The rows of a group lie close to one hidden flat surface of 9 dimensions, which passes through zero. Surfaces can cross.
In the rows, zero is written as 128.
Known rows, each followed by its group:
[181 104 121 170 127 191 140 168 164  97 133 148 158 128 182 140] -> C
[124 129 147 113 149 136 100 158 129 111 134 105 118 119 140 194] -> C
[139 111 129 138  23 143 121  96 111  90 133 162 135 140  89 105] -> G
[108 152 153 114  89 153 109 144 102 110 125 131 123 137 148 155] -> W
[117 122 114 149 144 129 129 113 134 120 139 137 129 138 143 130] -> P
[122 145 116 121 106 105  88 113 124 118 116 119 109 115  81 101] -> A
[137 108 114 117 117 138 144 103 126 130 122 161 120 116 142 156] -> C
[ 97 145 158 104 132 133 186 142 117 156 103  87 153 145 138 168] -> A
[134 125 129 113 113 132 110 144 146 138 107 111 140 115 124 149] -> G
[106 105 101 137 106 100 120  82 131 153 134 149 130 159 122 145] -> P
[137 128  56 177 217 119 104 100 164 150 144 178  87 151 203 161] -> P
[102 130 146 104 113 132 136 130 142 128 102  82 166  89  95 108] -> P
[ 84 167 161 100  85 161 133 117 145 116 105  87 171  65 112  99] -> A
[151  82  76 144  90 100 165 103 131 186  93 170 143 180 113  71] -> W
[157 142 122 124 159  97 133 118 142 159 135 115 105 136 126 174] -> W
[146 148  76 161 162 102 164  90 115 161 120 179  87 167 146  84] -> W
[105 131 111 162 114 112  82 115 123  88 134 110 107 184 107 201] -> C
[110 131 166 118 148 156 148 144 141  87 127  75 161  73 110 133] -> W
[ 88  65  80 109  66 130  41  94 160 128 100 165 149 101 125 147] -> G
[156 151 160 132 152 123 248 125 123 159 123  92 154 143 115 106] -> G
[135 132 123 126 104 132  85 139 120 107 125 136 106 128 117 136] -> A
[120 203 138 157 163 160 221 120  81  92 108 124  97 157 149 129] -> G
[130 154 140 102 102 129 121 124 140 152 119 117 132 110 133 147] -> A
[107 144 131 114 170  93 141 100 105 165 156 147 103 119 134  73] -> P
[172 122 107 120 146 144 129 146 162 141 102 137 128  94 146 135] -> P
[119 168 138 110 128 135 178  96 129 116  97  98 124  98 107 158] -> W
[135  79 135 136 140 123 129 152 152 123 134  99 169 121 101 110] -> P
[132 137 138 138 127 109 156 119  83 121 146 142  94 181 120 152] -> G
[170 102  85 123  95 128  83 110 158 117 103 150 112 102 110 165] -> W
[130 150 125 101  63 116  94 126  93 107  95 133  87 129  78 137] -> C
[128  98 116 143 170 126 151 125 156 118 118  99 149 122 119 155] -> C
[ 82 126 124 129 157 135 114 143 114 101 110 116 127 124 126 111] -> A
[169 159 120 116 114 138 152 135 153 154  90 116 130 111 128 138] -> G
[149 152 110 145 148 130 142 140 123 118 101 125 107 138 120 113] -> W
[148 173 116 123 114 112 151 123 130 195 109 140 118 152 149 100] -> C
[123 106 149 125 123 119 184 111 117 159 153 133 155 148 132 117] -> P
[ 93 110 156 127 118 120 153 114 120 132 150 106 163 138 112 113] -> P
[171 137 126 143 159 155 153 162 146 112 108 116 129 113 138 126] -> G
[152 138 116 149 134 178 124 156 126  85 116 157 107 129 173 163] -> A
[132 176 142 148 187 148 163 133  96 106 151 144  94 129 169 109] -> P
[114  83 121 123 144 132 133 135 150 161 133 140 169 114 153  82] -> W
[123 143 163  77 107 121 151 146 105 136  99  91 131  99  86 115] -> C
[ 91 141 149 123 130 105 143 107 110 136 146 107 136 134 105  99] -> A
[184 100 111 155 165 123 184 129 138 130 129 137 130 134 114  95] -> G
[ 88 120 122 120 148 148 116 140 142 112  96 105 154  86 126  96] -> A
[ 91 149 125 143 127 111 142  90 103 118 134 121 114 162 112 146] -> C
[105 174 155 122  92 153 130 151 103  82  98  88 125 133 105 147] -> G
[ 98 171 136 114  90 127 167  54 116 162 142 154 131 122 147 115] -> A
[116  70 132 166 106 173 189  89 136  79 153 142 168 165 162 239] -> C
[ 95 154 148 100 121 144 123 108 126 106 122 115 126  86 130 159] -> W

New rows. What belongs after each?
[172 123 130 117 105 137 102 143 166 139 131 127 140  94 128 138] -> A
[127 157 139 126 163 122 112 152 123 146 143 120 105 149 162 172] -> P
[153 137 155 122 116 117 139 164 105 134 128 104 118 165 111 158] -> P
[179 153 126 131  81 154 146 157 133 139  89 138 133 135 129  98] -> C
[133 178 108 170 122 160 192  88 104 110 122 173 101 170 173 139] -> C
[109 149 128 111 108 106 109 112 103 123 119 126  99 136 100 139] -> C
[109 130 118 106 134 102 182  75 116 161 110 140 123 118 114 112] -> C
[116 125 129 170 136 143 115 137 125  70 138 108 134 147 111 130] -> C
[ 85 118 201 104  87 127 152 156 101 106 141  61 178 131  73 116] -> C
[108 118 112 126  84 118 104 108 140 126 103 116 141 140  99 157] -> P
[130 103 154 112 100 136 105 139 146 135 151 122 162 104 128 125] -> A
[170 169  86 140 177 137 145 137 142 148  92 154  84 126 170 136] -> W
[159 105 126 130 134 122 143 139 150 144 127 114 143 130 121 144] -> W
[126 107 149 107 132 144 142 140 121 110 131 123 142  93 125 125] -> C
[100 158 128 126 149 154 149 126 149 106  88  92 151  78 118  93] -> A
[110 103 115 118  89 149  99 126 135 108 107 142 146 103 123 119] -> A
[124 121  73 159 149 139 150 100 131  95  83 150 114 121 114  89] -> A
[127 113 140 124 148 120  88 142 138 131 163 125 135 109 131 108] -> A
[148 122 118 170 129 141 135 157 158 105 107  85 159 156 108 135] -> C
[ 98 123 110 121 104 125 146 104  93 139 111 165 109 172 150 161] -> A
[102 130 132 112  83 143 149 119 111 148 110 148 143 139 147 120] -> W
[162 137 116 113 142  82 102 114 141 192 155 147  96 141 140 150] -> A
[163 111  58 203 145 150 163  98 159  87  92 159 134 132 113  57] -> C
[100 106  82 125 168 112 142 138 122 140  57 123 115 152 120 143] -> A
[150 138 123 161  22 151 129 121 117 117 128 158 139 189 133 128] -> C
[146  97 135 115 141 123 146 121 179 171 137 112 177  89 127 106] -> A
[137 141 124 107  99 150  74 163 156 101  80  95 136  79 101 131] -> A
[102 156 171 127 101 152 123 130  91  83 156 122 120 137 133 153] -> W
[140 101 135 130 140 126 173 116 131 153 145 143 148 130 142 108] -> P
[130 114 148 132 140 147  73 163 135 119 180 151 131 115 175 114] -> C
[178 116 110  86 111 146 111 143 137 147 104 177 106  77 150 125] -> C
[190 174  92 175 167 168 134 173 154 113  95 144 109 121 164  76] -> C
[100 120 129 108 164 114 136 100 117 125 135 128 113 112 129 157] -> C
[ 62 105 126 130  79 159 112 119 127  67  88 108 167 110  97 118] -> G
[ 97 141 159  98 106 121 150 103  90 142 148 139 123 134 135 145] -> C
[106 143 160 113 110 122 155 119 113 160 151 119 138 158 152 173] -> C
[154 136 106 154 111 146 135 128 133 124 122 161 126 135 143  80] -> C
[111 116 130 110  99 110  89 120 110 103 121 116 110 130  84 158] -> C
[127 146  95 150 198 108 119 111 150 173 152 151 110 142 183 130] -> C
[125 134  62 153  99 140  96 100 174 103  55 114 128 131 109 193] -> P
[ 76 196 104 110 162 125 127  83 126 154 102 144  99  94 163 107] -> A
[123 115 105  95 143 101  82 150 136 172 101 132 109 132 144 170] -> A
[137 108 134 118 142 134 130 140 147 140 135 122 142 120 153 177] -> C
[180 136 154 132 167 150  67 181 151 127 194 148 116  94 188 119] -> G
[103  99 112 124 180  94 122  94 146 162 153 135 128 121 142 141] -> C
[123 106 169  94  96 147  84 154 108 112 166 150 131  97 143 117] -> C
[141 223 146 127  93 157 171 126 113 111  88 103 114 119 112 110] -> G
[126 144 138 119  85 127 178 100 113 168 127 148 140 156 146 128] -> C
[152 132 134 125  93 115 141 128  90 123 130 146 103 157  99 115] -> P
[117 104 149 127 165 141 118 166 140 121 150 106 157 109 146 117] -> A
[129 100 132 103 164 106 105 151 161 175 129 106 149 107 135 131] -> A
[137 148 119 141 168 116 137 113 134 141 141 134 111 121 136 109] -> A
[ 89 161 113 128 105 136 128  56 108 152 158 201 105 132 191 117] -> G
[152 149 108  98 103 143 168 108 105 100  63 142  87  99 101 169] -> C
[ 90 168 196 169  65 169 210 144  73  46 126  67 171 180  70  88] -> C
[134 127 152 101 133 108 144 150 125 154 123  97 140 121 102 112] -> P
[107 112 129 128 156 141 117 106 118 113 170 167 113 122 179 172] -> C
[138 111 123 114  77 149 132  97 155 161 134 166 158 107 165 132] -> G
[157 115 134 123  50 132  74 142 131  92 125 119 131 119  72 127] -> A
[ 91 114 115  92 130  94 115 109 129 190 114 131 122 153 150 200] -> G
[117 113 111 123 102  94  82 103 129 155 144 153 118 140 118 109] -> C
